The same things were measured in two ways. Each way mixes the same 12 hidden numbers, adds some noise and spreads widely along 7 directions of its own, which tell nothing about the thing.
In the rows, 128 means zero.
Some things both ways: the first way, then the second way.
[124 121 130 148 131 100 123 153  99 125 113 165 146 130 137 104 129 142
 134 118 101 138 163 135 156 120 102 116 108]
[ 79 149 106  96 132  94 112 129 129 186 142 154 134  61 115 161 160 142
 114 146]

[136 107  67 127 129 123 113  85 114 101 141 140 154 111 166 100 108 125
 155 119 125 153 120 124 154 117 119 123 158]
[136  97 146 174 134 159 110 117 140 115 155 158 163 196 102 101 143 136
 131 108]

[118 129 126 141 124  88 138 122 132 108 129 111 180 122 117 124 131 139
 124 158 103 151 140 149 138  96 130 135 139]
[166 150 143  99 123  75 146 115 136 120 130  65  84  95 161  96 124 112
 132 118]

[116 116  98 169  93 128 101 121 131 117 104 171 131 117 171  83  94 123
 127 157  96 168 141 149 159 106  92 141 145]
[127 134 108 121 113  98  81 185 168 129 152 110 139 177 158 151 110 156
 118 178]

[117 109 116 115 126 158 115 108 138 144 141 140 127 125 140 113 127 151
 144 131 126 125 127 128 150 123 112 134 117]
[213  99 148 149 115 159 135 106 128 102 141  81 106 148 141  87 130  70
 130 117]

[141 120 150 117 147 110 152 112 126 117 113  68 138 138 149 118 165 168
 113  87 145 127 119 116 158  96 132 102 113]
[ 82 152 102 130 169 177 135  91 100 141 125 156 127   4 120 138 133 163
 138 135]

[182 103 136 183 131  82 153 121 121 119 141 146 151 143 123  69 136 178
 130  97 136 142 165 162 117  98 121 142 149]
[196  99 137 118 135 151 184  97 120 101 115 118  88 112 143  81 133  90
 133 108]

[140 123 149 152 114 129 167 128 147 147 128  95 119 105  74 154 131 123
 109 147 134 147 118 138 119  86 133 142 125]
[ 94 135  90 138 140 153 112 145  90 130 111 184 111  86 115 164 188 119
 119 159]

[157 136 115 131 131 128 141 123 106 152 146 182 101 125 113 143 129  98
 149 102 128 132 138 123 120 141 124 115 118]
[135 121 119 137 165 145 114  75  71 140 167 150 142 103  81 117 146  77
 109  98]

[118 137 131 120 146  95 112 121 138  97 159  95 192 130  93 139 144 142
 165 158 108 125 138 118 124 129 149 116 123]
[152 105 121 163 118 145 114  94 105  99 123 166 153 135 121  96 146 134
 128 112]

[105 120 135 100 142 118 123 131 121 152 128 136 145 124 126 124 153 152
 153 119 144 102 144 120 130 161 131 114  88]
[ 76 134 162 181  90 114 145 114 159 113 121  78 131 137 145 156 113 182
 119 160]

[110 103 116 108 141 118 148 139 130 110 153 108 149 148 132 113 124 162
 118 124 122 138 137 132 159 108 107 120 123]
[ 83 173 118 150 141 140 136 137 139 170 138 114 115  71 126 154 135 145
 111 167]

[138 106 101 112 137 134 116 112 143 123 132 115 129 121 141 113 136 132
 121 115 140 151 131 107 163 102 127 112 121]
[125 132 111 146 157 126 110  83  67 150 157 117 134  77 103 155 110  73
  97 118]

[124 136 109 127 123 126 153 122 148 114 164 142 133 112  76 157 125  93
 131 151  91 125 129 141 115 116 131 131 133]
[ 81 119 162 161 125 110 104 157 127 137 125 103 112 162 113 140 180 105
 123 117]

[122 145 105 127 160 124 128 133 104 123 130 163 129 123 156 113 113 154
 155 122 144 124 140 104 128 149 126 117 123]
[136 180 101 190 156 140 113 169 125  94 135 106 111 123 165 118 103 154
 101 203]

[121  94  98 146  89 130 119  97 137 127 108 101 143  90 152 107 112 103
 144 140 134 149 107 142 138 112 123 140 145]
[158  93 119  99 109 115 133  94 100 124 139 150 124 125 104 100 157  85
 136  87]

[157 104 174 195 117 105 135 130  93 149  76 123 123 123 171  71 156 165
 153 100 161 101 137 113 120 138 111 125 132]
[145 117 146 204 142 199 135  94 135 101 151 103 155 125 141 138  56 164
 113 166]

[164 151 118 136 144 117 127 156 107 147 135 207 126 127 124 123 132  75
 167 113 134 115 164 128 105 151 147 118 131]
[ 79 123  88 125 121 124 145 144 159 127  97 139 111  66 164 113 106 190
 139 168]

[107 123 124  95 135 135 118 150 130 121 122 100 119 143 138 144 121 166
 108 119 116 118 129 130 157 125 117 110  94]
[143 173  91  63 119  91 116 155 123 159 118 147 118  63 144 115 125 135
 137 122]

[154 132  91 145 116 119 144 130 103 147 138 229  96 104 102 141 109  92
 132 109  97 140 164 151 117 131 111 126 115]
[110 113 109 172 130 110  98 150 137 109 145 127 156 148 137 116 135 175
 135 140]

[107 115 169 111 137 113 136 167 134 154 124 120 136 153 103 123 140 211
 108 114 121 110 160 164 141 128 116 128  63]
[103 124 100 124 103 102 126 155 129 117 128 182 156 145 130 166 141 176
 118 177]

[100 153 140  85 157 135 142 120 137 119 151 132 156 134  96 162 163 113
 158 144 118  89 138 105 126 138 152 100 116]
[129 135 141  91 126 108 126 105 104 124 148  90 106  95 113 107 148  78
 144  89]

[155 133 115 119 163 125 147 115 134 128 140 119 132 127 116 129 139 181
 117 111 169 118 134 102 128 120 151 126 131]
[145 163 132 152 147 109 107 168 105  91 131 119 111 200 141 134 101  93
  94 159]

[162  89 151 187 109 107 156 162  97 139 114 159 122 125  83  95 126 145
 144  85 124 107 162 156 112 125 110 128 125]
[164 119 105  88  77 114 125 151 144 118 116 184 154 175 113  76 129 122
 153 109]

[ 87 133 127 102 123 133 100 164 147 129 126 128 142 146 148 121 119 121
 138 163 117 112 138 136 135 154 127 124 110]
[110 104  84 142 162 146 144 107  96 151 157 163 140  70 122 157 106 137
 103 142]

[ 96 133 153 180  82 103 128 149 133 124  87 151 107 134 151  83 112 105
 139 120  93 150 133 175 124 140 104 121 101]
[141  96  77 156 187 174 143 100  83 100 125 160 126  58 119 103 148 146
 145 123]

[103 111 135 175 110  88 113 152 102 116  98 145 167 121 153  88 115 143
 153 154 104 138 162 144 134 129  98 128 125]
[173  94 179 151 143 103 145  98 102 150 155 113  97 142 104 137 154  65
 101  99]

[110 127 166 122 123 123 152 140 113 157 113 101 135 121 119 151 157 121
 154 143 160  68 110 108 103 168 141 127 132]
[162 122 196 122 126 117 157  91 125 134 154  86 104 174 100 110 111  61
 116  80]

[140 112 160 130 151  90 153 142 116 142 138 141 140 157 105 116 171 173
 133 105 150 110 173 111 122 138 126 107 109]
[157 165  88  96 144 122 151  99 104 128 126 116  80  58 148 103 122 100
 115 134]

[142 141 123 163 129 136  91 150 111 140  95 184 110 132 171  83  94 151
 146 104 120 157 151 144 151 126 112 125 100]
[129 110 122 112  95 148 145 144 166 131  86 157 152 111 140 149 126 179
 156 153]

Other things, the second way, with their names:
z_343: [124 134 115 170 158 158 112 147 123 119 183 146 149 153 110 131 101 146
 111 170]
z_893: [125 153 149 100  90 106 121 168 166 127 132 123 162 191 131 138  87 147
 135 138]
z_301: [176  86 142 150  90 143 140 155 176 100  98 112 143 173 164 115  93 188
 166 114]
z_785: [106 190 119 143 154 116 148 115 108 126 107  90  59  50 154  97 111 110
  99 156]
z_157: [107 140 134 142 122 156 134  63 103 128 132 105 132  49 121 125 138 113
 118 129]
z_69: [176 169 119  63 126 108 139 136 138 127 109  78  78  60 176 111  86 124
 138 139]
z_180: [161 144 129 158  93 137 145 120 153 116  90  90 107 112 167 115 105 146
 133 141]
z_478: [ 91 128 150 195 137 158 123 133 159 138 110  89 107  94 164 114 103 154
 117 146]
z_741: [141 120 108  99 107 127 129 153 172 110 137 142 134 138 155  87  93 185
 152 139]
z_267: [165 133  68 159 193 152 116 133 108 110 157 170 155 119 116  98  95 143
 127 156]
z_450: [ 68 145 157 148 115 150 142 153 156 149 109 112 101 103 134 157 142 176
 134 144]
z_514: [160  92  99 138 162 147 148 133 117 116 121 170 119 125 141 118 118 136
 122 132]
z_251: [194 120 143 119 109 157 159  88 114  94 131 103 115 124 131 111 130  79
 135 116]
z_826: [136 109 125 173 141 172 121 108 120 118 153 176 186 165  86 146 110 159
 120 155]
z_396: [ 96 113 109  89 120  75 117 132 120 121 125 140 102 106 149 123 134 132
 121 129]
z_868: [ 78 103 152 130 144 106 145 138 129 157 108 124  97 125 118 156 164 122
 114 121]
z_133: [114  93 143 223 151 128 115 120 128 106 128  94 101 120 163 100 115 155
 113 129]
z_889: [186 152 106  95  99 104 132 126 155 148 119 118 121 114 139  85 118 112
 134 135]
z_829: [168 151 151 114 147 140 175 118 131 125 130  79  54  95 142 103 140  84
 124 133]
z_295: [ 87 137 101  99 150 133 124 120  95 137 155 141 157  69 129 152  98 142
 119 120]
z_88: [133 125 156 115 134 143 120 101 117 147 134 158 143 162  61 111 182  85
 141  78]
z_79: [129 139 105 132 111 129 102 143 112  88 118 167 148 175 112 101 149 131
 149 108]
z_731: [109 178 140 148 122 110 143 137 156 125 119  82 111 126 155 144  75 167
 113 171]
z_977: [129 131 143 107 104 130 107 123 139 116 138 123 157 177 109 113 130 134
 155  81]
z_542: [141 110 125 140 109 157 142 158 188 129 129 117 169 174 129 133  98 162
 156 148]
z_268: [103 142 124 152 135 162 127 126 124 159 151 136 139  98  95 155 177 122
 129 137]
z_782: [106 146 157 176 121 116 116 151 132 146 121  86 103 172 146 177  85 125
  78 162]
z_927: [ 97 126 130 138 140 158 144 137 144 153 123 142 111 120 116 147 175 149
 130 135]
z_715: [101 164 109 186 136 181 120 107 102  78 154 130 163 103 144 136  80 170
 111 165]
z_165: [144 120 170  62 114 108 134 123 152 147 128 100 118 121 120  97 121 111
 169  57]
z_560: [136 131  92 180 148 138 107 122  85  94 127 165 131 140 120 109 124 124
 111 137]
z_313: [142  94 112 144 136 138 142 116 120 137 133 135 168 117 127 152 113 142
 131 114]
z_284: [142 147 115 147 115 120 112 135 154  98 118 106 143 120 159 101  85 170
 139 162]
z_966: [168 137 140 133 121 154 145  93 117 130 136  99 125 102 120 116 131 102
 139  92]
z_225: [104 130 111 122 127 152 109 125 124 119 131 149 140 133 114 163 153 150
 137 143]
z_900: [ 85 141  86 110 124 118  95 154 128 123 130 194 137 123 126 141 146 167
 115 186]
z_132: [131 156  68  76  92  98 117 128 130 115 132 121 139  90 168 109  94 146
 128 144]
z_322: [ 97 143 132 152 104 130 102 134 163 113 116  86 176 121 152 172  93 217
 139 182]
z_593: [106  93 148 108  68 119 148  88 172 133 121 113 170 127 126 118 151 163
 155  98]
z_418: [152 101 155 160 105 155 132 113 172 128 132  82 144 139 129 118 148 154
 164 105]
z_407: [131 142 111  77 127 122 161 136 137 158 136 142 112 119 112 134 179 100
 134 118]
z_92: [174 117 167 117  82 137 159 117 206 138 138  62 137 171 136 117 131 122
 151 133]
z_277: [145 119 127  90 110 136 163 102 127 172 128 121 118  99 112 155 106  84
 121 117]
z_383: [119 157 175 123 158 118 135 120 119 161 160  87  83 157 102 139 127  62
  98  99]
z_649: [136 136 149  75  99  81 148 145 150 164 101 120  83 145 124 141 141  79
 115 137]
z_114: [ 97 131 138 169 156 153 135  98 104 157 136 107 110  95 105 173 164 119
 104 134]
z_792: [ 72 113 175 216 140 103  99 117 106 127 163 107 118 151 130 159 146 134
  68 155]
z_727: [ 63 135 100 136 116 161 145 159 159 112 107 161 125 113 133 129 170 178
 139 187]
z_304: [ 80 155 126 121  91  93 100 173 160 156 112 136 132 163 130 156 165 143
 115 160]
z_149: [ 90 141 120 152 146 119 100 142 122 111 122 141 132 173 120 104 151 122
 109 138]
z_53: [ 60 175 157  80 109 109 152 167 131 131 114 117  94 127 124 183 154 126
 120 159]
z_434: [116 132 142 125 112 122 113 136 129 150 140 109 132 102 122 177 123 152
 135 132]
z_232: [140 116 108 182 171 135  88 154  96  97 156 139 115 134 138 131 127 133
 106 170]
z_263: [ 99 128  92 176 130 183 115 133 132 127 109 141 110  65 146 130 167 174
 132 168]
z_121: [190 154 126 145 161 131 115 126 102 122 122 100  98 138 124  95 159  81
 119 113]
z_728: [136 106 101 125 159 129 112 172 128 151 139 174 126 166  95 117 190  99
 127 138]
z_819: [ 77 138  86  85 148 119 133 110 104 140 116 151 109  47 124 126 157 113
 120 143]
z_332: [104 110 121 108 111 148 165 111 124 155  69 146  89  45 137 129 137 113
 138 107]
z_895: [170  87 104 115 113 129 110 106 107 114 170 164 176 163 105 125 104 118
 135 104]
z_738: [169 102 131 101 103 104  90 154 142 117 121 133 137 170 126 105 154 127
 152 118]
z_943: [109 140 123 156 174 143  96 183 141 143 143 161 112 140 126 140 136 162
 119 168]
z_75: [153 110 137 118 158 112 162 130 134 120 107 103  58 116 160 109 124 108
 123 117]
z_518: [137  88 134 173 157 150 145  91 120 124 146  96 126  84 131 111 109 126
 134 110]
z_210: [127 131 130 150 109 110  86 158 141 119 113 140 125 188 131 113 149 149
 127 130]
z_296: [115  93 131  89 127 104 133 126 101 140 119 163 153 138  88 162 172 107
 149  81]
z_135: [112 135 103 140 109 136  80 158 116 115 147 156 135 167 135 168 157 131
  98 177]
z_480: [146  94 141 148 126 132 125 125 132 110 117 119 120 158 150 111  85 130
 128 100]
z_203: [ 99 174 131 142 132 134 173 103 114 137 116  51  86  48 149 176 113 121
 111 156]
z_160: [171 102 164 180 146 200 177 113 144  90  77 113  71 133 153  85 113 123
 142 116]
z_471: [101 160 116 131 105 122 131 135 124 134 142 139 173 135 103 171 107 159
 126 152]

Some of these things the first way, each followed by its name:
[ 58 129 102  85 129 156  93 117 135 115 108 127 128 118 143 128 114 135
 166 119 132 114 111 107 153 170 133  97  90]
z_79
[103 123 138  78 148 151 119 137 122 159 118 100 104 149 181 122 131 172
 134  94 156 117 116 122 156 148 114 110  77]
z_826
[146 119 131 142 132 103 141 112 122  92 120 116 151 135 136 117 153 139
 128 115 113 108 142 121 138 105 134 109 153]
z_165
[ 89 119 117 113 100 138 111 123 134 139 114 106 108 110 147 144 120 110
 137 143 119 122 102 125 132 154 113 120 104]
z_210
[118 131 175 151 116 101 147 148 144 120 131  83 170 145  96 126 138 135
 128 156 102 142 129 162 131  95 129 138 126]
z_900
[138 126 166 201  84 127 129 189 112 172  98 187  90 128 111 110 108  76
 153 149 131 126 148 142  93 154 107 142 129]
z_277
[160 105 101  87 145 155 138 125 146 157 151  96 117 132 143 128 122 158
  94 104 164 151 117 138 161  90 130 142 120]
z_649
[127 106 110 121 126 117 119 112 124 104 119 108 162 136 176  97 127 145
 140 127 131 119 130 135 145 118 125 125 154]
z_741
[141 106 105  74 165 144 162 129 128 143 164 167  95 154 140 117 140 182
  98  68 130 113 159 135 159 117 105 112  95]
z_728
[ 57 126 105 142  99 129  74 134 127 102  76 112 152  97 184  86  99  95
 189 153 135 138 101 112 142 174 127 109 121]
z_560
[118 125 116 123 121 149 120 100 155 131 143  95 150 120 121 126 109 148
 134 156 136 163 105 143 147  97 133 151 133]
z_251
[158 120  98 149 106 119 121 120 151 122 165 159 136 133  79 127 104 112
 118 143  97 174 146 165 131  94 125 148 144]
z_132
[113 125 146 158  92 125 135 120 144 143 114 135 108 134 118 122 119 120
 123 139 110 175 128 154 135 103 106 131 114]
z_225
[187 105 113 145 137  87 150 113 108 133 144 170 143 105 101 128 167 121
 130 102 122 108 174 125 115 113 132 118 137]
z_133
[142 135 108 106 131 127 129 144 164 135 169 141 114 144  90 157 113 140
  88 147 102 146 150 157 128 106 129 140 109]
z_313
[148 116  86 101 145 144 147 122 160 114 174 125 132 142 124 125 108 140
  99 135 127 155 133 141 149  80 126 142 152]
z_542
[181 113  96  98 160 123 168 114 130 142 181  84 145 110  97 170 140 124
 108 138 166 139 121 105 130  84 144 139 155]
z_889
[167 102 124 140 132 115 145 121 122 157 133 114 120 107 103 141 143 147
 118 120 163 133 139 108 122 110 128 130 125]
z_180
[125 122  99 178  90 112 115 118 136 109  82 135 117  93 163  89  96 117
 125 125 122 167 120 147 134 115 121 132 133]
z_296
[106 120 168 170 102 104 134 139 131 116  84  70 165 108 131 106 144 131
 132 148 119 127 107 139 143 108 125 130 126]
z_284
[121 116 129 154 135 113 116 110 114 104 113 126 158 133 136  84 130 182
 161 105 137 129 134 118 145 132 127 115 126]
z_715
[187 138 125 158 112 128 160 120 131 158 151 164  87 114  87 165 117  98
 101 125  96 161 141 163 111  80 117 145 125]
z_738
[157 118 102 178 109  90 156 101 136  97 148 125 147 114 105  97 128 107
 131 118 117 156 112 147 125 109 130 139 163]
z_149
[148  81 155 169  93 112 162 118 126 151  82  71  99 104 145 121 140 161
  85 114 138 138 125 142 136  75  97 133 121]
z_434
[163 136 153 181 130 100 198 116 108 148 119 112 144  79 104 129 162  99
 161 138 180  85 105 109  71 137 159 148 176]
z_727
[154 105 118 120 118 120 179 112 132 157 154 121  91 134 120 142 130 143
  94 107 140 139 129 147 119 108 107 138 127]
z_927
[170 119 142 132 144 114 162 132 132 138 154 160 123 151  90 131 141 168
  94 101  99 147 179 163 142  69 113 124 108]
z_232
[135 169 143  82 159 144 121 147 152 142 163 135 114 182 113 171 128 148
 107 138 107 142 149 140 141 109 137 120  96]
z_69
[ 62 134 107 104 122 136  99 128 135  89 141 120 146 156 158 105  97 118
 166 133  88 163 111 139 167 143 108 105 106]
z_88
[123 122 161 140 108 128 183 132 134 171 145 110 139 112  76 164 147 120
 109 182 132 119 118 140 115 104 118 164 141]
z_92
[103 157 130 130 104 122 114 143 146 135 172 169 151 132  62 161 113  77
 155 182  60 136 134 173 111 146 127 146 112]
z_593
[ 27 146 132 157  74 125 102 138 142 110  83  85 121 107 174 117  93  93
 157 193 102 141  70 126 125 175 101 127 116]
z_121
[107 157 116 137 125 130 118 123 132 126 144 138 139 102 125 160 117  54
 179 193 117 133 117 100 100 146 137 125 147]
z_263
[137 130 130 112 121 127 128 117 137 153 114 124 141 104 121 147 157 110
 126 134 141 101 122 130 126 133 155 131 121]
z_396
[ 80 120 147 128 119 142  96 130 135 141 118 147 130 140 131 111 130 177
 150 148 111 116 144 122 145 152 102 121  87]
z_135
